The groups are shells around one centre, one inside the other: the same stretched ball of 5 dimensions in 8 sizes.
Known rows, each followed by its group:
[ -2  32   0  26 -37   5  -9  25 -15 -13  -7 -42  13   5  15 -40   5  23
  21]	q_518
[ -3   5 -30  15  53 -46  22 -38  11 -12  38  26  -7 -23 -16  -3   5 -10
  -9]	q_259
[-16  50  23  16 -78  39  -7  46 -22  15 -27 -47   1  37  16   2  -7  11
  17]	q_200
[ -1  61  22   8 -18  11  16  -3 -20  21   0  21  -1  34  -5  13   1 -21
   4]	q_259
[ -6  55  18 -11  -5   4  27 -33   2   6  33  28 -14  13 -16  32  22 -23
  -8]	q_200
[ -8  17 -24  35   2 -13   5  13   4 -11 -20 -20  -8   6  -7 -15 -15  21
   1]	q_200
[-11   8  -6  16  33 -31  19  -6 -34  51  24  48   5  16   4  24 -29 -57
  -1]	q_980
[ -6  -2 -40  38  63 -48  22 -12  -2  13  -3  34 -10   2 -18   4 -33 -16
 -12]	q_74
[-30 -41 -53  33  40 -47  10  11   0  19  11  -6 -12 -17   1  17 -42 -13
 -10]	q_477
[-10  49   9  22 -58  27  -3  33  -5  -8 -30 -46  -5  26   4 -12  -1  29
  12]	q_259
[  5  45  13   4  13 -13  20 -26 -19  15  31  38   5  12  -5   3  11 -32
   3]	q_518
[ -3  25   4   4  -6 -13   6 -12 -15   2  40   1  11  -8   9 -12  16 -14
  12]	q_447
[-14  -5 -29  31  42 -37  17   1 -15  30   2  28  -5   8  -5  15 -38 -29
  -7]	q_200
[-26 -40 -43  20  36 -49   7  -1  -5  15  40  -5   0 -30  10   8 -23 -20
  -3]	q_518
[ -7   6  -7  15   5 -24   2   1 -26  16  34   1  17  -8  17 -15  -4 -22
  13]	q_447
[  1   7 -31  17  67 -52  27 -46  10 -10  38  41  -8 -20 -21  -2   3 -16
 -12]	q_447
[-16  55  37   1 -74  38   0  31 -33  33  -2 -22   5  39  19  18   0 -17
  16]	q_117
[-12  50  25  22 -83  39 -14  56 -33  16 -32 -53  12  38  24 -15  -9  12
  26]	q_518
[  2  -2 -36  18  89 -65  31 -53   4   2  46  61  -6 -22 -21   3  -5 -32
 -15]	q_74
[  4  46 -12  20   2  -7  14 -18  23 -41  -4 -13 -13  -2 -22 -22  20  34
  -3]	q_117
[-18  25  -2  34 -59  21 -12  56 -17   6 -38 -58   2  25  17 -15 -22  24
  16]	q_447
[-29 -10 -31  37 -12  -9   0  40  -5  15 -26 -35 -11   9   6  10 -40   9
   0]	q_477
[ -6  37  18  18 -46  13  -7  33 -37  23  -4 -21  18  24  23 -16  -7 -10
  23]	q_447
[-29   1  -7  34 -57  13 -16  68 -32  31 -30 -58   8  23  30  -3 -39   4
  19]	q_518
[ -3  24   6  21  -4 -12   3  15 -41  35   9  14  19  19  17 -10 -17 -32
  16]	q_477
[-12  14 -24  19  44 -30  29 -22   6  14   8  37 -20   8 -23  30 -19 -22
 -18]	q_259
[  7  42  -2   9  -1 -11  10 -25   9 -34  26  -8   1 -13  -8 -30  32  19
   7]	q_74
[-11  23  -7  15  29 -20  26 -13 -14  35   9  44 -11  21 -12  33 -22 -39
 -10]	q_259
[ -9   4 -27  30  -8 -18  -4  14   4 -25   3 -43   3 -17   6 -35   0  30
  10]	q_117
[  0  88  49 -10 -71  44   8   0 -14   1   7 -12   1  34   2   6  33  -1
  14]	q_477
[-17 -19 -37  33  62 -50  21  -3 -20  44   9  45  -5   6  -5  26 -49 -45
 -12]	q_477
[-29 -55 -53  27  49 -60   7   3  -9  23  38   0   1 -32  12   9 -36 -27
  -4]	q_74
[-21  31   1  27 -41  19   3  40 -16  26 -36 -24 -10  38   4  19 -30   1
   3]	q_980
[ 14  76   3   7  35 -10  39 -57  25 -25   4  51 -26  18 -46  11  25   2
 -19]	q_74
[-10  26  17  15 -37   6  -6  31 -47  39   9 -10  22  22  29  -7 -14 -28
  23]	q_980
[-10  70  35  15 -91  51  -8  48 -26  12 -36 -46   4  47  15  -4  -1  15
  21]	q_980
[ -9 -12 -26  33  27 -39   2  12 -28  23  13   6  15  -5  14 -17 -29 -22
  10]	q_117
[-15  55  14   9 -58  32   6  18   6  -8 -19 -37 -17  26  -6  14   7  22
   2]	q_980
[-10 -17 -33  26  40 -47   8  -5 -14  12  30  10   8 -19   7 -13 -18 -19
   4]	q_200
[-15  46   4  21 -42  23   7  25   1   2 -32 -28 -16  31  -7  13 -11  18
   0]	q_117

New rows, each followed by its group:
[  2   8 -14  12  45 -44  16 -30 -17  11  48  37  11 -14   1 -10   2 -34
   3]	q_477
[-41 -23 -11  27 -51   4 -16  70 -40  51  -9 -53   9  15  39  16 -49 -18
  17]	q_477
[-13   4 -32  18  50 -37  28 -29  15   4  17  31 -23  -5 -24  27 -14 -15
 -20]	q_200
[-20 -31 -48  45  26 -40  -1  27 -11  11  -6 -20   2 -11  10 -15 -41   1
   3]	q_980
[ -6  33  14   9  -7  -5  11   2 -34  37  18  23  10  22  10  10  -9 -39
   9]	q_447
[  3  34 -26   7  76 -42  46 -73  36 -22  31  62 -33 -10 -49  26  15 -10
 -31]	q_477
[-22  20 -14  18  -9  -1  15   8   7   7 -10 -11 -21  14 -11  28 -16   2
 -10]	q_117
[ -8  46  14  -9 -11   2  21 -28   2   1  36  14 -10   5 -10  23  23 -16
  -4]	q_259
[-18 -37 -59  35  79 -67  21 -16   3  15  20  30 -11 -21 -12  12 -39 -23
 -17]	q_477
[ 15  71   5   8  30 -12  33 -51  15 -21  11  46 -16  14 -36   1  26  -1
 -12]	q_117
[-11  13   9   1 -18 -11   1   2 -31  23  47  -4  19  -6  24  -4   7 -31
  17]	q_74
[-20 -22 -28   5  71 -57  31 -36 -14  46  58  63  -7 -12  -6  46 -25 -68
 -17]	q_477
[-14  40  10 -13  -1  -2  27 -34   7   9  40  24 -18   5 -15  42  18 -25
 -11]	q_980
[ -4  47  -7  15   5  -2  22 -18  19 -18  -6   5 -22  12 -26  10   8  14
 -11]	q_259
[  1  81  36 -19 -23  20  28 -39   3  -2  31  28 -13  22 -19  29  38 -17
  -5]	q_477
[  0  81  26   4 -36  28  20  -9   4  -6 -13   3 -17  36 -19  16  18   7
  -2]	q_447
[-23  -6 -27  44 -25  -5 -10  54 -16  12 -34 -50   1  11  16 -15 -40  18
  11]	q_980
[ -3  52   6   7  18  -6  31 -27  -2  17   6  45 -18  27 -24  33  -2 -26
 -13]	q_259
[  8  49   9  17 -26   3  -1   1 -10 -21   6 -21  13   4   5 -41  21  18
  18]	q_477
[-26 -47 -44  40   5 -38 -14  41 -24  19  11 -42  16 -22  31 -23 -39  -3
  15]	q_74
[-11  15 -22   0  53 -36  37 -53  21  -2  42  45 -26 -12 -30  38   6 -23
 -24]	q_117
[-27  32  27  10 -87  37 -12  58 -40  40 -10 -48  10  34  33  14 -16 -12
  22]	q_980
[ -1  52  24  -2   5  -3  24 -20 -29  39  26  51   2  29  -4  28   0 -51
   0]	q_477
[  4  86  41   1 -40  30  17  -3 -22  20  -7  20  -2  48  -7  15  12 -19
   7]	q_477
[-10  65  40   3 -88  45  -8  35 -28  12  -7 -42  10  34  21  -5  13   4
  24]	q_117
[-13  26 -14  12  24 -16  28 -21   9   9   8  27 -23  11 -23  34  -9 -15
 -17]	q_259
[-20  29   5  25 -64  25 -10  51 -17  10 -30 -55   0  26  17  -5 -16  18
  15]	q_259
[-19  37  10  -2 -10   5  24 -10  -5  28  15  20 -18  23 -10  49  -5 -29
 -10]	q_117
[ -7  11 -19  30  31 -28  15   1 -16  24  -3  25  -2  14  -5   5 -28 -22
  -2]	q_259
[ -8  33   7  24 -63  19 -16  42 -20  -7 -14 -60  15  11  23 -36   2  26
  26]	q_447
[-24 -34 -30  26  -5 -30 -11  30 -23  15  26 -39  16 -23  31 -17 -22  -8
  16]	q_518
[-12  -4 -26  -2  62 -50  32 -54  12   5  65  46 -14 -27 -18  31   7 -36
 -18]	q_980
[ -7  26  -8 -10  52 -33  40 -63  13   8  57  61 -21  -8 -28  44  15 -39
 -22]	q_980
[-23   6   0  18 -68  14 -20  50 -23   5   5 -73  15  -2  35 -22  -5  16
  26]	q_518
[-28 -43 -33  17  30 -47   5   8 -26  41  47   5  10 -22  22  15 -32 -44
   3]	q_117
[  0  76  27   3 -69  38   2   5   7 -32  -6 -43  -5  17  -3 -17  37  37
  13]	q_74
[  6  51   7  -9  43 -24  38 -64   6   2  49  66 -13   2 -28  26  25 -36
 -15]	q_117
[-24   3 -13  27  -3 -10   8  28 -23  42 -12   1  -5  24   7  26 -42 -25
  -1]	q_447
[-12  31   9  26 -36  11  -3  39 -34  32 -20 -16   9  32  17  -2 -24 -12
  15]	q_259
[-10  32  -8   1  28 -17  33 -39  15   2  26  35 -25   4 -27  38   6 -19
 -20]	q_200
[  8  65  23   8 -23   9  10  -8 -17  -1   9   8   8  21  -1 -15  19  -5
  12]	q_117
[ 14  50  -4   9  60 -34  37 -58   1   0  28  72  -9   7 -31   6  12 -29
 -13]	q_477
